The first 8 rows are patterns. Each new row is the sum of 2 different patterns, raised or lowered, with some noise. Before adding, each is slid sideways (what falls off one end comes back at the other) and multiplied by a number that may be negative. Names go in the order of the patterns.
Some rows, each with the names of its patterns after it:
[ -1  42 -14   1 -22  -8   7  21  -6 -16   3   8   8  -8  27   2  31   3
   2  29  24  16   7   3   2 -13  -7   0 -15  -1   0 -17   4  19  -1   3
   1] -> Gos
[ -1 -10   5  -4  11 -24  -9  -1  -9   1 -14  15  -3   1  -2 -13   2   8
  11 -16  41  -4 -11 -23   3 -14   8 -16 -10  -1  12  42 -12  -5 -12  -7
 -16] -> fase
[ 25  23  -6  12 -42  -9   0   7  -5   1  14   4 -13   0 -13  -3 -31 -11
 -20  39  11  -3  42   6   5  11  10   1  12  17   7  21   3  -1 -12  30
  -1] -> lifa
[  2  -1   1  -6  34   6 -38 -35 -42  -1 -42   1 -15  -1 -11   9 -30 -16
   0  -2   3   0  25   9  22  15 -31  16   1 -34 -15  32  23 -32  -1  -2
  -4] -> Duzan
[-14  -6   3  -2  -7  11  -7  11 -26 -12   2  14  -8   0  12   5 -10 -24
   2  26  12   3 -31  -5   3  -9  20  42   1 -18  -5  -1   3  -3   0   1
  13] -> Faf
[ 21  -3  -6  -1  -4 -16  -8  19  24  -4   1   0  -5  13 -42  42  29  14
  25  -5   4   5  -6   1   6   5  25 -30   3 -12   5   9 -15 -23  12   2
 -26] -> Doz
[  6  -8  -3  -7  -4 -31  -6 -13   9  -8 -17 -20  42   4  26 -14 -27  -5
  -2 -14  24   1   8  23   4  -4   6   3   0  -8  -2 -24   7   8   8 -22
   7] -> Kaguk
[  6  -9  -1   2   4 -42  12  28   4  -4   1   7   0  -4   0  31  -2  -1
 -24   2  -4  12  -4  -1  31  -1   8  -4   4  30   3  18  -3  -5 -10   1
  42] -> torik

New rows. What belongs after each?
[-11 -13  25 -26 -32 -20 -14 -11 -31  -6   2   7 -61  -1 -29  -1   0 -12
  24   8  -2 -40   2 -14 -14 -10 -18  -7  -9   0  30  16  15 -82 -19   7
 -42] -> lifa torik
[ 26  31  18 -22  16   3  60  36 -19  78  28  52  44  29   5  44  57  29
  36  20  31 -13  50  -6  47  45  -8  11 -27  10  21  30  33  34  37  44
  15] -> Gos lifa
[  3  39   3   4 -41 -12  -7 -44 -14  10 -18 -19 -25 -17 -25  -6 -28 -12
  14   2 -29 -12 -26  -4  -1  -6  24  -4 -16 -16  26  -6 -26 -12   3  -6
 -29] -> lifa torik
[-13 -36  -5  33 -12  11  36  15 -26 -35  64   4  19   7  -4  21  24   2
 -27  22  23  41  51   9  49  19  27  -8  -4   4  34  21  11  -3  39 -31
 -41] -> Duzan Doz
[ 10 -12  23  -3  11   5 -11  -1 -21 -26 -17 -26  51  -7  -7  13  18 -34
 -38  22   7  22   0 -31 -15  -8  32 -31 -12  42  10  -7  -3  52   0  11
  -4] -> Duzan Faf
[ -2   9   9 -24  -5  66  19  10  -1  37   3   7   5  14  -3  -2  17   3
  24  -2   6 -26  -1 -12 -33  25 -16   6  24 -12 -21 -30  28   8  12   3
 -33] -> Duzan torik
[ 17  18 -16 -36 -28  17 -31 -23 -44 -28  -1 -15 -32 -33 -19 -20  -3 -34
  14 -45  -2 -16  -5   0   3   4  -8 -28 -42 -32  -1  -9 -32 -51 -27 -33
 -28] -> Gos Faf
[  8  17 -12  28  -1  12  24 -26  51  15 -18  -8  34  26 -28   5  15   6
  18  10  31  12  49 -15 -30 -16 -54   4 -29   4 -11   6  -7   2 -19 -19
   6] -> lifa Duzan
[  6 -10 -27 -19  -2 -16 -36 -17  -3 -25 -50 -52 -35  11   0 -27  16  13
 -17  -4 -16 -15  18  -3   1  -3 -23 -32 -31  46 -16  -6  -3 -23  -6 -99
 -17] -> lifa torik
[ -1  21  28 -34  -4  -1 -25  -6  16  37 -26  21  -2  -3  22  16  13  -2
  29   4 -43 -35 -36 -15 -37  -1 -29  -1   5   4 -25 -14  -5  30 -12   1
  -2] -> Gos Duzan
[-28 -51 -14   8 -20  29 -57 -39 -27 -38 -21  -3 -13 -10 -10 -11 -27 -34
   5   7   8 -21 -34   8   9 -37 -20  21 -13 -11 -32 -22 -13  31  -1 -36
 -30] -> Faf Doz
[-20 -31   7 -26   6 -12   2 -22  17 -14   0 -13   9  12  -1  21   7  19
 -10 -24   7  13 -27 -18  15  54 -17  22  -8 -18   0   2  -5  19  31  15
  -8] -> Duzan Kaguk
[ 51  20  29   5  22  20  46  43  19  48  24  33 -47  -4  -2 -37  40  -4
   6  39  29 -25 -20  38  -3  16  20  24 -11  15  -2 -36  19  43  90  65
  16] -> lifa Duzan
[-28 -48  -9 -24 -26 -39 -21 -21  14 -35 -49 -29  18 -44 -23 -21 -10   1
 -23 -24  -9 -19 -50 -25 -22 -20 -16 -10 -25 -38 -11 -42 -27 -31 -21 -28
 -79] -> Kaguk torik
[ 25  20  53  33  43   5  12  16  38  46  32  53  34  22  -4  31  68  35
  45  25  27  20  30  58  41  24  26  32  37 -17  44  46  48  34  27  26
  35] -> Faf torik
[ 13  44  33 -22  20  26  11  47  40  37  26   4  23  24  24  27   3  59
 -38   0  15   6   7  24  23  20  17  10  13 -29  45   8  42   9  -3  17
  82] -> Doz Kaguk
[ 16  -1   4 -15   4  -1   7  31  24  17 -27  -1  25  21  22  -3  88   3
 -22  -6  21   3  14   2  12  15  -5  51   6  35   2  13  -9  19   8  -9
  11] -> fase torik
[-17 -22 -15 -24 -16 -19 -75 -18 -35 -43 -43 -17 -26 -15 -24  -7 -42 -47
 -31 -27 -41  19 -22 -49 -33 -55 -29 -52 -24 -38 -35 -37 -40 -42 -32 -20
 -47] -> Duzan Kaguk
[-27 -27 -19 -55 -22 -28 -20 -19 -15 -34  27 -12   7   4 -50 -17 -33 -33
  13   2 -13  -5 -12 -12  -1 -19   6 -19   9 -35  -7  13  12 -24  -2  -8
 -21] -> Gos Kaguk
[-10   9 -12 -42 -26 -12  13  12 -48  -5 -41 -44  -9 -16 -32  -2 -16 -37
   5 -19 -33  -4 -14 -31 -21  10  -1 -18 -22   5 -10  -5 -69  30  12 -10
   5] -> Faf Doz
[ 43  27   0  21   6  -2  20  23  36 -10  21  16  25  50  -1  -9  22  42
 -11  30  26  15  27  20  34  17  47  30  23  38  38 -26  25 -42  71  71
  36] -> Doz Kaguk
[36 33 25 24 46 17 36 49 42 31 53 37  9 34  9 29 14 43 35 50 15 44 23 21
 23 34 14 48 37 36 40 46 35 11 24 44 25] -> fase Kaguk
[ 15  -2 -24 -31   9  12 -10  -5 -17  -7  10  -6 -22 -20  11   4  18  19
  21 -19  -4 -10  -1 -49  19  20  -9 -12 -12  -6 -30 -23 -27   1   9 -25
 -29] -> Duzan torik
[27 21 42  6 13 31 13 27 25 30 33 54 18 33 37 37 36 10  8 15 35 35 49 29
 -5 28 28 17 14 54 22 51 28 34 53 64 35] -> Gos Kaguk
[  6  30   8  16  22 -15  26  26  31  34  -4  -7  25  42  11  14  22  28
 -10   2  -3  35  27  -1 -21   4  16  11  32  60  28   6  26  20  20  28
  16] -> Gos Faf
[ 32 -34   2 -10  -5 -20  -4  43   1 -24  -7 -13  -5 -67  -4   4  26  -2
  -8  29  -4  -7   2  29  -6   3 -17   2   4   8 -11 -15  44  -6  19   4
  -7] -> lifa torik
[-39 -18   0 -50  36  47   1  -8 -20  -8  -5 -17 -10  -6   6  -3 -39  -7
 -22 -15   6 -27 -18 -26 -19 -28  17 -20 -14  -1  -8 -32 -38   4  30  -5
  -8] -> Faf Doz
[-27 -12  11  20   7   0   2   8  17  13 -54 -27 -34 -17 -52  -4 -12   7
  -2  29 -16  -6  22   7  13  25  31   0  30  20 -22  26 -28 -12  -9  60
  39] -> Gos Duzan
[-29  -6  -7 -32  20  -7  -1  -2 -37 -11 -17 -24  -7   9   7 -36 -16  -3
 -45  17   7  -1   2  11  -6 -37 -42 -43  -9 -39   7 -44 -11 -30  -1 -29
 -35] -> Duzan Doz
[ 30   1  36  -1  12   4  19 -20  18  15   0  -4   7  -6 -12 -29 -29  -9
  38 -20   0  38  18 -33 -37  28  23  11   5 -28  -3   1  -5 -12  30  31
  13] -> Duzan Faf
[ -4 -32 -39 -20   7 -67 -25   8 -27 -25 -10 -29  -9  -4 -18 -52 -80 -11
 -21 -15 -14 -25  13 -56 -54 -34 -56  -2 -22 -28 -13 -28 -21 -41 -47   2
 -26] -> fase Doz
[-24   0 -13  -5 -34  15 -23 -42 -14 -21   0 -22 -11 -10 -26 -35  -3  -1
  -7  21 -14 -31 -27  -8 -49  -5 -31 -17 -17 -26  21 -35 -14 -17  -9 -27
 -47] -> fase torik
[ 28  35  28  32  26  49  16  12   2  29  34  23  19   3  72 -48   1  21
  26  25  31  12  42  31  19   8 -36  58  25  45  26  32  35  49  11  25
  34] -> fase Doz
[  1  42  33   6   1  36   9  21   8  11  16  20  57 -13  19  12  19 -15
  23  13  15  11  21  -6 -15  10  -3  26  -3  19   0  51  18  26   7   5
  21] -> fase Kaguk
[  6  24  22  35  19 -14  23   4  25  15  22  -2  33  19 -13  40  27  24
   6  53   2   4  15  41   5  28   5   7  30  -3  92  34  27  30  11   9
  24] -> fase Doz
[-52 -21 -17   2  -7  -7  -4 -30 -48  -3  11  19 -11 -17 -11  10 -15 -24
  11   0  -6  -3  24 -14  10 -25  23  17   7 -54  -4 -29  -7  10   5  16
   4] -> Faf Kaguk
[ 12 -33   4 -15 -15 -26  -2   0 -36 -21 -30 -24 -35 -35 -49 -45  11 -70
 -25   9   3 -52 -35  -6 -15 -16 -21 -35 -58 -18 -17 -44 -25  15   4  16
 -29] -> fase Duzan
[-11   2   5  46 -15   0   1  33   6  -2  27  28  16 -20   7   5  11  -7
   4 -23   5   4 -37   6  12   6   1 -25  -1  22  -8   7  -7  -9 -29  15
   5] -> Gos torik
[ 21  19   3  19  -1  30  11   6 -13   9  10  -9 -22  -7  -3  25 -11   0
  33  -9 -28 -25  40  -1  -8  -9  39   9  25  -2 -48  -5  35  23  62   5
  48] -> Duzan Kaguk
[-20  -7 -17 -13 -26 -22 -19 -30 -29   0   3 -38 -11 -26 -43  -3 -32  44
   6 -15 -31  -1 -15 -35 -19   6   9  -6 -35  -1  -6  31 -39 -25  -2 -65
 -58] -> lifa Faf
[  1   2 -22 -34 -15 -13 -14 -13  -2 -12  -2 -32 -43 -48 -50 -11 -63  21
 -63 -42 -38 -29 -37 -31 -19 -11 -13 -19   2 -30  29  -7 -29  -7 -22 -31
  -8] -> Duzan Doz
[ 19  12  34  -9  15 -24  23  24  24  -9  29   4  -6  32 -16  10   4  14
  -6 -21  29  20  13  19  23  10 -13 -28  62  41  25  33  50   7  -7   4
  18] -> Doz torik
[ 10  19   4 -25   0 -17  26   7  -7  13 -27 -27  -1  21   6  -6   3  11
  11 -10  18  14   0 -15   6   1  -2  -3 -15  27  23  33 -19   5  -7 -15
 -15] -> fase Faf
[  7 -16   3   6  -9 -51  16  23 -15  11  -3   1  -2  -7 -12  18  10  16
 -23   1  -3   5   5 -32  52  21  14  15  -2  25   6   9  -4  -1  -5  18
  11] -> Doz torik
[ 31   6  26  26  -7  22 -35   3   7  26 -11   6  24   7   0   0  10   5
 -17   0 -16  50  25  16  37  48  14  13   4  14  11  31   7  24  14  18
  30] -> fase lifa
[-37 -44 -17 -25  -3 -11 -34  -5 -10 -27 -46 -20 -14 -35 -19 -12  24 -17
 -35 -66 -36   6 -51 -29 -19 -50 -71 -26 -19 -33 -29 -42 -22 -23 -15 -57
  -9] -> lifa Faf
[-10 -11  18  35  12 -25  17   6  62  14   5  41   8 -22   9  27  13  -3
   0  11  -5   3  -6   7  17  17   8  16  -4  12  30  19  19 -12 -13  20
  23] -> Gos Faf
[  6   9  24  16  12  24  11  46  20  25  42  12  14  21  15  18  -1  24
  40   9  17   7  12  26   5 -28  28  12  -3  31 -10  10   3  15   6  17
  32] -> Doz torik
[-11   2  53   3  14  11  -6  -9  28   1  26  14  18  18  11  26  37  14
  14   7   8   3 -12  51  41   7  37  13   9  15   3  13  -6  13  22  -1
  11] -> Doz Kaguk
[-52 -12 -13 -11 -28   4  28 -24 -30 -21  -1 -30 -19 -20 -10  -2 -44 -21
 -26  21 -58  -8 -15  10 -17 -28 -23  -8  -2 -19 -54 -57 -20  -9  -3  -1
  -1] -> fase torik
[ -6  35  12  10   3  26  48  -5   4  -9  -3 -27  -3   5  22   5   5  19
 -10  25   8   8   4 -29  13  13  37  18  31  33  20  19  21  23  26  31
   9] -> lifa Doz
[ 19  19  14  18  -5   7  21  14  -3  39  19  14  36  16   8   1  39  51
  27 -12  12  -7  37  -7  59  45  40  21  10  13   4   4  18  17  19  39
 -10] -> Doz Kaguk
[ 24  45  65  56   9  25  22  44  14  15   1  47   1  13 -13  10  14 -34
 -14 -17  -4  36   0  28  47  26   6   0  40  32  14   1  15  13  14  20
 -52] -> Gos Duzan
[ -2 -20  21  -8 -30 -12  -9  -9 -26 -32   9 -23 -14  -7 -24 -36  -9 -12
 -14   1 -18 -40 -14 -22 -21 -28   1  32 -21 -10 -19 -18  19 -50  36   8
  -6] -> Doz torik
[-26  28 -26 -49 -49 -21  -9 -12 -37 -20 -36 -40   9 -19 -21 -30 -31 -30
 -22 -30 -27 -14  -8 -43 -28 -18 -37 -15 -39   8 -16 -22 -34 -27 -21 -25
 -16] -> fase Faf
[  0  32 -17  64  39  50  42  37  22  24  31  37  34  27  46 -11  12   1
  23  15   3  -3  17  24   7  37  18  13  15  44 -10  10  19  34  18  35
  14] -> Gos Doz
[-32   0  -2   7  -4 -33 -19  29  10 -20 -13  -8  -4 -10  14  22  -7  -4
  10  -6   2  -6  -7   9 -22  18  13   9  14 -12  12  -5   1 -23  -9   2
  30] -> Faf Doz
[ 36  10  -1  37  15  52  12  23  27  32  -3  14  73   1  11  18  16  22
  -6  32  22  -3  15  15  19  20   0  53   6 -13   1 -28  21   9  20  19
  15] -> Doz torik
[-28  26 -24 -40 -27 -11 -17 -41  -2 -13   4 -14 -20  26   8   6 -47 -29
 -20 -66 -36 -29 -46 -33 -27 -48 -32 -11 -40 -24 -23 -15  -8 -36 -40 -61
 -26] -> Gos lifa
